The rows of a group lie close to one hidden flat surface of 11 dimensions, which may be shifted away from zero. Surfaces can cross.
In the rows, 128 means zero.
Some rows, each with its group after it:
[113 137 129 149 146 110 163 111  95 117 118 113 193 143 113  98 133 141
 166 116]	(0)
[103 110 161 112 133 123 129 102 119 140 138 100 127 158  84  82 180  86
 179  96]	(3)
[117 121  49 124  79 198 137 156 127 158 155 107 131 124 137 116 127 135
 108  93]	(3)
[ 99  94 153 146 116 145 112 114 149 116 130 164 110 144 145 118  72 130
 143 159]	(2)
[128 130 134 130 106 111 111 122 158 140  99 116 114  79 126 166 116 113
 113 110]	(1)
[142 141 136 103 160 143  67 105 181 155 121 135 131 136 107 130 143  87
  90 138]	(2)
[148 103 116 149 100 144 164 120  88 115 152  94 139 138 105  90 149 135
 120 114]	(4)
[144 131 164  92 162  88 136 149 106 141 106 135 171 134 119  96 131 132
 155 119]	(0)
[166 140 155  74 156 120 105 127 120 125 134 102 126 148 132 141 179  93
  85 104]	(2)
[162 100 139 115 184 165 143 146 100 145 149 180  92 171 154 149 110 157
 126 150]	(1)
[156  81 206 101 167  76 101  93 151 147 105 142  89 119  68 135 139  52
 134  99]	(2)
[139 107 126  99 107 135  95 200 129 149 129 156 173 127 147 126  92 137
 112  95]	(3)
[152 126 191 174 118  83  90 130 128  64 137 132 134 126 154 166 143 109
 103 161]	(4)
[166 132 115 155 117 163 139 183 120 135 146 105 125  83 104 134 143 126
 142 128]	(3)
[114 134  97 109 149 160 137 113 141 142 127 133 118 140 134 127 105 118
 139 124]	(2)
[185 154 120 160 151  79 135  84  71 114 130  89 212 137  81 119 210 163
  87 121]	(2)
[174 108 167 136  81 140 132 165 105 121 131  88 107  94 151 152 125 114
 116 100]	(0)
[116 181 103 223 127 176 204 146 115 123 127  63 116  43 138 163 134 105
 239 145]	(4)
[145 120 160  67 100 146  73 218 158 163 131 160 101 135 171 106 113 125
 143 136]	(3)
[ 86 155 136 194  74 115  91 123 184  99 134 129 117  94 147 132 120 103
 160 178]	(4)
[ 45 136 108 121  46 134 101 130 163 156  99 118 136  98 142 119 111 184
 123 131]	(1)
[148 114 156 146  74 130 101 128 112 116 151  87 119 139 125 110 188 108
 125 121]	(0)
[111 210  65 114 134 114 111 111 149  98 145 117 166 170 172 118 165 113
  85 157]	(3)
[106 117 163 177  91 163  99 171 158 138 130 148 119  91 162 158 101 132
 176 163]	(1)
[170 125 169  80 120 130 111 113 151 163  90 116  69 111 152 120  81 104
 132 143]	(2)
[137 120 195 122 130 106 121 110 118  95 135 107 108 138 118 125 155  73
 147 130]	(2)
[ 99  90 142  94 110 113 136 112 140 144 126 166  75 168 145  71  73 133
 166 147]	(3)
[115  93 181 114 101 112 149 129 111 136 103 134  82 119 154 132  92 156
 168 129]	(3)
[156 119 149 128  85 161 105 186 102  93 157 116 135 130 166 162 137 129
  72 123]	(3)
[101  86 124 105  75 166 132 134  89 134 154 121 161 200 163  72 125 159
 121  99]	(0)
[102 118 154 125 133 166 148 156 129 106 140 131 104 118 153 162  94  89
 178 124]	(4)
[145 119 168 143 124  96  73 106 137 104 137 133 139 138 111 138 184 116
  89 137]	(1)
[ 90 130 134 150 136 124 109 116 153  79 153 137 140 133  97 133 126  74
 121 138]	(4)
[100 109 132  91 135 179 148 194 117 132 113 138 152 121 165 181  76 134
 133  77]	(3)
[151 129 128 132  99 139 116 129 129 133 138 119  91 115 152 164 151 133
 103 129]	(0)
[ 57 169 140  78 155 123 118  99 149  94 144 131 120 197 161  93 149  72
 177 150]	(3)
[ 99 146 120 168 105 150 117 138 154 112 119 102 118  63 131 235 155 113
 105  99]	(3)
[155 159  39 117  82 118 132 120 120 170 117 124 156 134 155  90 120 199
  71 117]	(0)
[100 119 141 111 191 116 105 135 152 142 105 201 121 131 122 186 112 149
 109 129]	(1)
[ 94 135 110 137 115 164 114 127 114 118 149 111 178 162 130 120 166 151
 114 133]	(1)
[ 72 132 145  89 149 141  98 140 160 119 155 142 141 177 135 107 141  69
 156 117]	(0)
[112  84 126 155 121 148 101 154 158 148 141 155 149  95  74 133 107  92
 146  90]	(3)
[127 180  53 156 145  66 118  90 178 124  98 176 140 104 131 127  71 130
 101 153]	(0)
[189 114 217 108 165 106 105 141 116 124 114 121 100 105 129 169 144  73
 135 113]	(1)
[175 116 156 192 120 102 180 146  94 159  82 112 127  49 144 178  98 176
 187 103]	(4)
[ 45 125 114 176 196 123 137 117 161 110 136 159 151 113  59 178 138  61
 187  84]	(2)
[107 102 187 196  91 116 121 104 123  86 142 120 116 119 134 133 133 111
 161 162]	(0)
[157 122 125 143 172 145 171 104 105 110 121 114  92  93 125 215 119  93
  97  82]	(0)
[ 89 216 105 141 155 123 108 129 194 117 138 116 106 102 124 140 177  67
 163 165]	(3)
[134 112 131 162 131 117 127 128 137  97 131 151 114 105 109 154 108 119
 103 136]	(4)
[121 130 162  92 120 128 142 118  99 123 123 112  91 158 143  93 153 163
 152 168]	(1)
[114 173 123 115 145 156 116 137 140 119 149 114 136 148 148 121 170 122
 133 165]	(2)
[ 51 132 102 137 143 126  97  69 169 126 158 150 117 178  74  86 189 118
 135 159]	(1)
[ 71  93 102 127 110 142 140 110 125  80 157 165 106 176 155 149  89 101
 103  99]	(2)
[ 91  97 139 160 146 141 150 161  71 104 167 139 199 171  96 116 197 159
 155 105]	(2)
[107  83 159 114 181 116 116 116 146 142 122 165 124 135  83 151 114  91
 142 101]	(2)
[110 144 134 156 122 130 139 144 115 119 134  93 182 118 119 126 156 113
 165 106]	(4)
[207 118 146 157  67 149  85 136 140 162 160  84  64 111 139 105 187 102
 127 142]	(1)
[105 172 110 158 105 141 119 114 172 140 136 108  68 109 164 143 159  82
 179 144]	(4)
[145 117  88 116 112 154  87 137 141 152 130 140 121 127 157 170 120 129
  49 101]	(1)
[108 108 138 130 151 137 150  66 109  80 135 150 145 186 144 100  68 128
 110 155]	(2)
[109  90 113 107 161 148 166 110 113 109 130 126 129 141 104 152  82  66
 121  55]	(0)
[171 119 124 113 156 136 111 121 118 133 146 163  93 166 150 147 148 151
  71 142]	(1)
[ 89 107  80 142 153 144 123 118 163 176 111 206  94 123 116 148  91 183
 132 153]	(1)
[ 69 136 148  66 166  97  93 100 146 101 131 161 156 199 155 121 127  91
 108 107]	(4)
[130 165 162 120 154  49 105  97 160  86 118 159  83 129  96 100 132 134
 120 221]	(4)
[ 98 103 184 120 157 119  82 144 145 130 127 172 129 139 136 171 128 108
 135 113]	(0)
[ 89 144 159 128 146 109 153 125 156 130  92 150  95 105 143 126  71 135
 210 180]	(4)
[129 126 127 101 112  97 144  96 109 199  93 112 138 156 182 125 142 145
 167  57]	(4)
[156 113 180 101  98 120 128 163  99 143 110 133 100 135 190 128 106 177
 134 146]	(0)

New rows, each followed by its group:
[148 127 135 104 109 108  89 148 128 105 153 157 142 190 160  69 119 128
  90 164]	(3)
[114  70 181 118 112  87 156  76  77 115 112 119 136 158 118 123 133 147
 131  85]	(3)
[ 82 185  91  82 121 151 130  93 146 123 129  92  90 148 184 176 175 110
 113 116]	(3)
[112 117 158  76 123 132  80 163 133 144 131 163 117 146 150 143 150 175
  90 138]	(1)
[132 108 141 114 122 121 144 117 132 108 139 126  99 132 124 102  93  71
 143 122]	(0)
[110  88 180  97  98 143 110 152 143 158 125 138  81 137 168 131 113 106
 166 109]	(4)
[142 114 128 161 124 127 148  88 122 126 121 135  52 117 147 166 119 151
 126 155]	(0)
[ 93 153  85 112 151 174 124 116 152 130 139 123 147 141 130 146 122  87
 121 110]	(2)
[136 114 131 171 156 114 111 103 130 119 134 153 146 138 102 145 146 135
 108 128]	(1)
[151 106 147 138  73 133  78 129 163 153 116 124 113  99 146 120  98 135
 107 133]	(2)
[167 101  72 115 105 156 180 109  96 113 170  97  58 135  63  62 143 138
  90 154]	(4)
[114 156 136 120  88 143 168 160 122 109 130  82  66 103 185 155 123 102
 186 122]	(2)
[135  90 132 113 110 153 206 107  52 123 135  88 102 151 138 109 123 170
 137 114]	(3)
[140 106 213 103 110 101 115 138 133 109 129 132  33 137 165 133 123  97
 159 159]	(2)
[ 91 108 140 112 155 153 198 101  80 112 136 120 124 180 137  89 110 132
 194 128]	(0)
[133 140 138 107 133 106 115 132 133 107 148 120 121 138  75  77 169 117
 113 160]	(4)
[127  91  99 131 119 166 176 120  99  86 160 139  79 139 107 110  70 133
 102 154]	(4)
[151  77 150 227 128 157  79 145 143 155 169 181 135 120  96 129 157 138
 162 160]	(1)
[122  79 120 134  69 134 122 122 135 105 146 139  95 134 136 112  62  93
 103 106]	(0)
[134 105 165 147 122  82 133 110 131 101 124 141  82 114 141 159 103 101
 130 115]	(2)
[105  98 121  80  71 102  85 127 153 174 122 134 135 145  87  35 138 159
 115 126]	(4)
[ 45 129 166 122  61 134 147 103  93  94 115  79 170 158 210 165 135 155
 141  79]	(3)
[107 120 115 163  77 147 133 126 133 158 132  94 142 108 128 113 133 123
 171  91]	(4)
[145  90 147 167 144  35 126 142 105 102 126 179 110  96 104 213 164 146
  99  74]	(2)
[130 153 128  99 137 118 136 133 145  79 132 133  98 132 152 132  75  56
 118 145]	(0)
[157 151 133  60 137  90 136 138 100 159 126 104 136 165 113  34 167 127
 165 136]	(0)
[ 91 136 149 118 120 151 138 160 128 119 124 103 128 113 152 169 139 112
 158 118]	(3)
[150 151 148 149  97  97 152  89  97 101 140  93  79 132 148  96 176 150
 134 186]	(3)
[115 153 190  72 140 106 120 160 128 150 113 111 146 135 133  90 165 132
 180 128]	(4)
[124 103 110 180  88 144 138 117 106 149 122 105 158 109 127 149 133 173
 122  92]	(0)
[108  85 165 125  84 149 115 108 125 102 149 137 117 169 160  93  87 127
 125 152]	(2)
[164 169 132 102 125 149 116 194 142 144 127 122  82  95 155 149 145 130
 143 166]	(3)
[144  79 175 186  71  78 108 117 126 153 104 126 108  68 100 139 139 155
 139 117]	(3)
[121 128 117 204 175 149 121 143 157 159 125 201 101 101 128 161  98 183
 176 196]	(1)
[164 134 107 116  51 126 100 140 138 123 121  77 129  83 176 181 127  78
  57  47]	(2)
[150  94 166  83 133 145  92 203 141 160 141 139 123 117 107 141 142  97
 131  88]	(3)
[143  86 161 134 126 133  90 142 125 173 125 152 163 138  93  97 151 166
 127 131]	(2)
[155 128 152 109 108 158 105 140 122 147 151  89  71 129 147 146 206 119
 127 124]	(0)
[128 111 119 158 156 139 150 103 139 160 104 143  80  85 117 184 121 151
 154 119]	(0)
[186 131 155 133 113 131 186 172  90 120  90 102  93  60 175 180  63 151
 148 119]	(0)
[ 66 134  99 115 109 153 162 130 137  68 153 152  52 153 203 177  75  83
 139 129]	(2)
[127 110 162 167 155  92 122  92 119 140 111 158 130 119 120 174 148 167
 121 131]	(0)
[103 116 100  63  82 198 148 132 116 135 134 109  45 151 200 186 119 146
  81  95]	(3)
[124 101 121 118 133 119 111 108 138 124 128 130 134 127 121 158 119  84
  93  72]	(2)
[157 165 120  45 217  71 159 129 122 150 102 134 142 139  85  92 117  87
 145 102]	(0)
[104 136 152 188 123 100 139 139 120 114 144 107 141  98  93 146 186 105
 181 111]	(2)
[131 143 165 137 116 115 101 156 114 111 124 123 174 132 153 146 169 181
 116 153]	(1)
[116  88 186 168 124  80 116 128 121 142 102 157 168 114 111 125 110 153
 168 126]	(0)
[125  87 109 131 110 166 135 120 121 153 131 135 121 141 132 129 100 140
 123 108]	(1)
[150 131 120 141 127  92 109 113 132 114 142 133  86 133 122 146 183 113
  88 122]	(2)
[127 166 143 136 138 115 167 115 112 139 115  87 111 114 131  97 166 122
 219 150]	(4)
[136 137  78 104 164 134 148 109 111 175 121 133 140 138 100 133 157 178
  96 101]	(1)
[117 191 127 141 156  76 113 111 178 145  96 123 104  84  84 105 169 112
 188 179]	(4)
[ 79 142  88 124  70  85  82  73 192 150 106 153  77 116 117 111 132 193
  73 177]	(1)
[133 158 163 112 113 179 118 127 151 133  93 109 138 114 186 108  54 130
 156 195]	(2)
[147 139 147 142 188  82 131  94 140 128 101 142 122 103  98 146 136 121
 138 149]	(2)
[121 100 154 137 125 140 139 131 129 146 105 145  96 108 155 139  80 158
 163 144]	(1)
[152 145 125 156 105 100 113 137 134  81 131 112 163 109 146 148 105  98
  85 116]	(0)
[150  65 126 139  96 157 143 120  94 167 124 122  96 116 133 178 131 159
  98  69]	(0)
[104  61 175  60 140 123 139 106 102 153 123 152  95 190 150 116 101 102
 156  67]	(4)
[114 117 128 136 111 158 130 114 127 132 139 107 132 140 120  91 131 108
 160 133]	(2)
[121 169 145 123 101 178 133 189 115  96 150  94 127 121 185 143 144 125
 154 160]	(3)
[129 117 149 126 129 121 125 132 130  88 141 113 136 128 112 135 114  47
 127  93]	(0)
[ 93 125 136 181  98 116 159 113 117  92 131 109 121 110 132 135 113 106
 172 122]	(2)
[147 149 108  93 113 135 142 163 134 163 119 103  83  96 104  85 150 156
 146 166]	(4)
[113 176  92 134 161 104 136 120 132 156  93 129 187 111 174 206 124 129
 126  63]	(4)
[112 107 126 131 120 158 174 107  94 116 139 113 112 157 138 121 102 127
 154 117]	(0)
[118 102 149  92 128 107  94 117 125 124 146 154 144 189 137  98 140 122
 100 116]	(0)
[ 74  60 158 150  52 145 149 102 101 112 117 108 115 137 163 152 104 159
 129  78]	(3)
[117 137  72 149 141 105 120  42 146 139 137 152  94 158 113 116 150 136
  90 147]	(0)
[ 86 156 137 119 131 109 100 145 178 152 110 140 114 105 124 124 133 105
 173 145]	(4)
[114 164 156 169 113 155 140 160 101  55 164  72 206 129 138 149 190  97
 140 130]	(3)
[106 140 113  97 147 161 135 150 128 139 138 130 122 145 140 142 139 116
 146 107]	(2)
[110 118 112 140 129 146 142  93 105 139 146 120 130 172 130 131 171 148
 116 110]	(0)
[108  57 142 126 116 155 135 115 130 169 103 144 164 127 101 112  64 120
 150  76]	(2)
[183 117 209 164 126  88  51  93 154 149  98 120 167  98  84 106 149 104
 125 154]	(2)
[148  81 149  73 152 182 120 100 103 185 116  82 209 168  76  59 137  99
 138  65]	(2)
[115  57 138 125 145 149 136 101 116 160 134 155 110 162  94 109 109 118
 150  98]	(1)
[120  78 100 130 147 146 185  73  86 123 144 119 123 156  99 134 103 106
 117  70]	(0)
[104  85 159 135 108 147 117 148 104  91 161 128 177 179 126  93 111 100
 139 114]	(3)
[132 152  94  65 108 170 131 182 121 156 146 113 146 159 168  67 131 136
 147 120]	(3)
[126 170  96  97 174 110 132  90 147 104 148 125  73 144 122 167 165  65
  98 128]	(2)
[125 143 100 203  99 123 126  87 137 100 157 102 120 118 120 133 157  93
 124 137]	(4)
